The groups are shells around one centre, one inside the other: the same stretched ball of 4 dimensions in 7 sizes.
In the rows, zero is written as 128.
Known rows, each followed by its group:
[124 143 137 113 143 106 157 126 122 143 157 168 126 188  94 150 118 104
  72 127]
q236
[137 156 130 122 121 105 151 113  99 135 141 174 133 178  94 184 151  72
  56  97]
q236
[140 163 132  91 131  84 169 115 100 151 184 198 140 217  70 177 138  63
  18  92]
q549
[103 111 124 168 144 139 116 142 142 117  86 116  96 117 144 128 119 162
 164 169]
q56
[134 152 127 119 126 101 150 117 103 137 146 175 129 181  93 177 147  79
  57 103]
q718
[137 110 123 148 151 131 148 125 120 116 118 125 119 119 131 147 145 124
 126 141]
q56
[118 125 141 144 148 135 146 130 135 129 118 133 118 143 123 137 114 134
 127 151]
q718
[146 169 155 111 123 114 176 101 101 144 154 180 153 191  83 190 138  55
  40  89]
q236
[139 156 165 143 125 147 168 102 115 131 112 145 147 148 112 180 131  81
  94 112]
q712
[132 154 127 115 126  98 149 119 104 140 151 179 129 189  90 175 143  80
  53 104]
q712
[133 126 130 161 132 139 137 119 116 114  95 126 121 115 134 165 150 113
 128 130]
q963
[118 151 146 125 133 118 151 124 125 143 136 163 126 181 100 155 113 106
  84 128]
q549
[108 100 113 151 158 123 124 148 140 120 114 123  94 128 135 117 120 165
 149 171]
q963
[ 98  64  88 172 175 128 101 167 153 104  95  94  68  89 163  88 123 211
 200 205]
q988
[127 137 113 136 128 106 131 126 108 126 126 158 115 156 111 167 152 102
  87 118]
q56
[128 144 157 134 139 136 162 116 127 136 127 147 135 159 110 156 116 105
  99 131]
q236
[145 181 169 106 119 118 185  96 103 151 157 186 161 204  76 194 128  46
  31  85]
q988
[141 137 136 119 144 114 167 117 112 134 152 158 135 166 101 161 136  92
  74 118]
q988
[120 146 137 115 140 106 153 128 123 144 153 169 124 189  94 150 116 106
  73 128]
q236
[106  56  79 180 174 130  97 164 145  95  86  86  67  70 171  95 140 208
 207 200]
q988
[119 100 124 183 146 155 121 133 134 103  70  96 102  81 160 138 140 156
 180 164]
q963
[124  94 107 150 161 122 132 141 129 114 120 120 101 117 137 126 138 152
 142 161]
q712
[115 121 139 174 137 154 128 128 135 114  76 112 111 107 146 145 126 142
 161 155]
q718
[113  86 105 148 170 121 128 152 142 117 123 117  91 120 139 107 123 174
 155 179]
q988
[141 139 123 115 138 101 159 119 104 134 156 168 131 173  96 168 147  85
  61 110]
q718
[107  68  80 160 172 114 105 163 141 106 111 108  73 101 152 100 136 193
 174 188]
q549
[101  95 111 151 163 123 119 154 148 122 115 121  88 130 138 106 111 179
 158 182]
q56
[131 135 142 124 147 121 163 122 123 136 145 152 130 165 105 150 123 107
  89 131]
q56
[138 132 105 109 142  84 148 128 102 134 168 175 119 181  92 161 153  92
  54 112]
q712
[127  84  90 160 158 119 120 144 122 104 109 113  92  98 146 130 157 155
 151 159]
q549
[145 156 144 124 125 118 165 105 101 134 139 166 144 169  97 186 148  67
  60  97]
q718
[140 153 133 109 132 100 163 115 103 141 161 178 137 189  87 175 141  74
  47 102]
q963
[107 123 143 167 141 151 128 133 143 121  84 117 108 120 141 136 112 151
 159 162]
q549
[108 116 130 169 142 144 122 136 138 117  84 116 103 114 144 136 123 153
 160 162]
q712
[135 123 132 163 135 143 141 118 117 112  94 122 122 110 137 163 150 114
 132 132]
q963

New rows. What belongs after each?
[100  80  89 161 165 116 103 162 144 111 106 113  74 111 149 102 127 191
 172 188]
q549
[114 137 145 160 130 145 134 124 131 124  90 130 117 133 130 154 122 126
 135 143]
q549
[143 154 125 103 130  89 162 115  96 142 170 187 136 197  81 179 150  66
  33  94]
q712
[113  80  87 175 156 126 102 152 132 100  87 103  80  87 159 121 150 176
 177 174]
q549
[144 140 147 136 136 133 166 109 111 128 128 145 140 146 112 171 141  88
  90 115]
q549
[144 147 154 135 133 136 169 105 111 130 127 148 145 150 109 175 138  82
  86 111]
q549
[134 132  97 119 134  85 135 130  99 129 152 172 113 171  99 166 161  95
  63 111]
q56
[119 107 149 178 151 169 140 127 144 111  75  94 115  89 156 132 117 155
 181 169]
q56
[138 137 141 154 129 141 150 111 112 119 102 133 132 125 126 173 148  97
 113 120]
q963
[131 154 137  98 138  94 166 121 113 150 175 186 134 209  79 161 122  84
  42 111]
q56
[114  62  84 175 172 129 107 158 140  97  94  91  76  76 165 103 144 193
 193 190]
q988
[117 126 141 135 151 128 150 132 136 134 131 140 118 155 116 134 109 133
 116 151]
q56
[110 131 120 120 146 100 136 141 129 140 148 163 107 181 102 135 115 130
  91 144]
q56
[115 109 106 128 157 100 132 146 130 130 145 148  99 159 115 125 126 145
 110 154]
q718
[101  77  93 177 161 131  98 159 145 104  85  99  74  90 161 106 131 195
 192 190]
q549
[142 169 178 145 117 154 173  93 112 133 105 147 156 150 110 192 131  67
  88 102]
q56
[114 107 143 167 155 157 139 134 147 117  90 104 110 106 148 124 111 160
 172 173]
q56
[128 113 121 132 157 116 148 134 126 127 139 140 114 146 118 135 129 131
 111 147]
q549
[135 119 117 131 148 112 149 128 115 125 140 146 119 147 114 151 144 113
  97 131]
q718
[131 177 152 108 118 106 164 109 106 151 154 190 144 209  78 185 127  63
  37  94]
q988
[131 137 172 172 133 176 158 106 132 118  76 109 138 105 142 162 122 115
 151 139]
q988
[128  94 104 162 153 129 126 137 124 106 103 113 100 100 145 137 152 147
 150 155]
q718
[126 102 101 157 147 121 122 137 119 110 107 124 100 112 138 143 154 139
 137 147]
q963
[113  85 103 160 164 127 120 150 139 110 107 110  89 106 148 114 132 173
 165 176]
q963
[111  97 121 160 160 137 128 144 144 116 103 111  98 113 144 117 118 168
 164 175]
q718
[105  65  87 174 172 129 103 162 146 101  92  93  72  83 164  97 133 202
 197 196]
q549
[111 116 123 138 153 118 135 141 136 130 129 140 105 151 120 127 116 146
 123 157]
q718
[124 156 164 150 123 148 153 110 124 132 100 142 136 149 117 170 120  99
 109 124]
q236
[144 148 116 118 125  95 150 115  93 132 150 176 130 175  93 185 163  70
  49  94]
q56
[126  98  77 116 162  76 129 151 115 125 167 158  94 162 108 128 151 136
  88 144]
q988
[122 142 165 173 126 168 145 111 132 120  72 116 130 113 139 164 122 117
 148 139]
q549
[104  88 133 199 155 174 115 141 155 100  49  74  93  63 177 114 117 190
 222 193]
q56
[144 159 149 119 126 118 170 105 104 139 145 169 146 177  92 184 140  67
  56  98]
q718
[117 106 140 160 158 150 142 134 145 119 100 109 111 113 142 124 112 157
 162 170]
q988
[109  86 111 156 169 129 125 152 147 116 112 110  90 113 145 105 117 180
 167 184]
q56
[130 140 112 120 132  93 139 127 105 133 148 172 118 176  98 166 149  94
  66 113]
q712
[116  89  95 148 163 112 121 151 132 115 123 124  90 122 137 118 137 164
 144 168]
q963
[137 126 107 118 144  94 147 128 106 129 156 164 118 166 102 158 153 100
  71 118]
q718
[117  85  86 134 169  97 124 155 130 119 143 134  88 136 127 112 136 163
 129 167]
q56
[136 156 174 165 119 168 160  98 120 123  80 127 146 123 129 183 131  89
 123 118]
q56
[ 97  62  96 188 173 144  98 164 157  98  73  79  69  69 176  89 122 217
 222 210]
q988
[135 160 156 136 121 133 160 106 111 134 120 157 142 162 105 182 134  78
  81 107]
q963
[141 149 113  89 137  73 162 122  97 146 190 197 131 212  72 171 148  71
  20  97]
q56
[108  90 131 200 152 174 115 139 151  98  48  75  95  61 177 120 123 184
 218 187]
q549
[138 177 145  99 118  95 168 107  98 152 167 198 147 216  71 190 137  52
  19  84]
q56
[144 134 127 132 136 118 156 115 105 125 135 151 131 148 110 171 154  89
  83 112]
q712
[134 133 166 170 135 171 157 108 128 117  80 111 137 105 141 163 127 114
 147 137]
q56
[148 174 150 121 111 116 167  97  92 138 138 179 152 182  88 205 153  45
  41  79]
q988
[122 141 147 134 138 129 152 122 127 136 127 149 127 162 110 152 116 113
 101 134]
q963
[111  81 107 171 165 138 117 150 144 106  92  98  87  91 157 110 128 183
 184 184]
q718
[115 139 125 131 134 109 134 132 122 135 131 160 113 171 107 152 127 116
  92 132]
q549
[125 109 116 168 141 137 124 130 122 108  89 116 106 102 145 150 150 136
 149 147]
q963
[125 119 137 147 149 136 148 127 130 124 116 128 119 132 128 141 125 131
 129 148]
q963
[128 160 144 120 126 113 156 115 112 142 142 173 134 186  93 173 129  83
  63 109]
q718
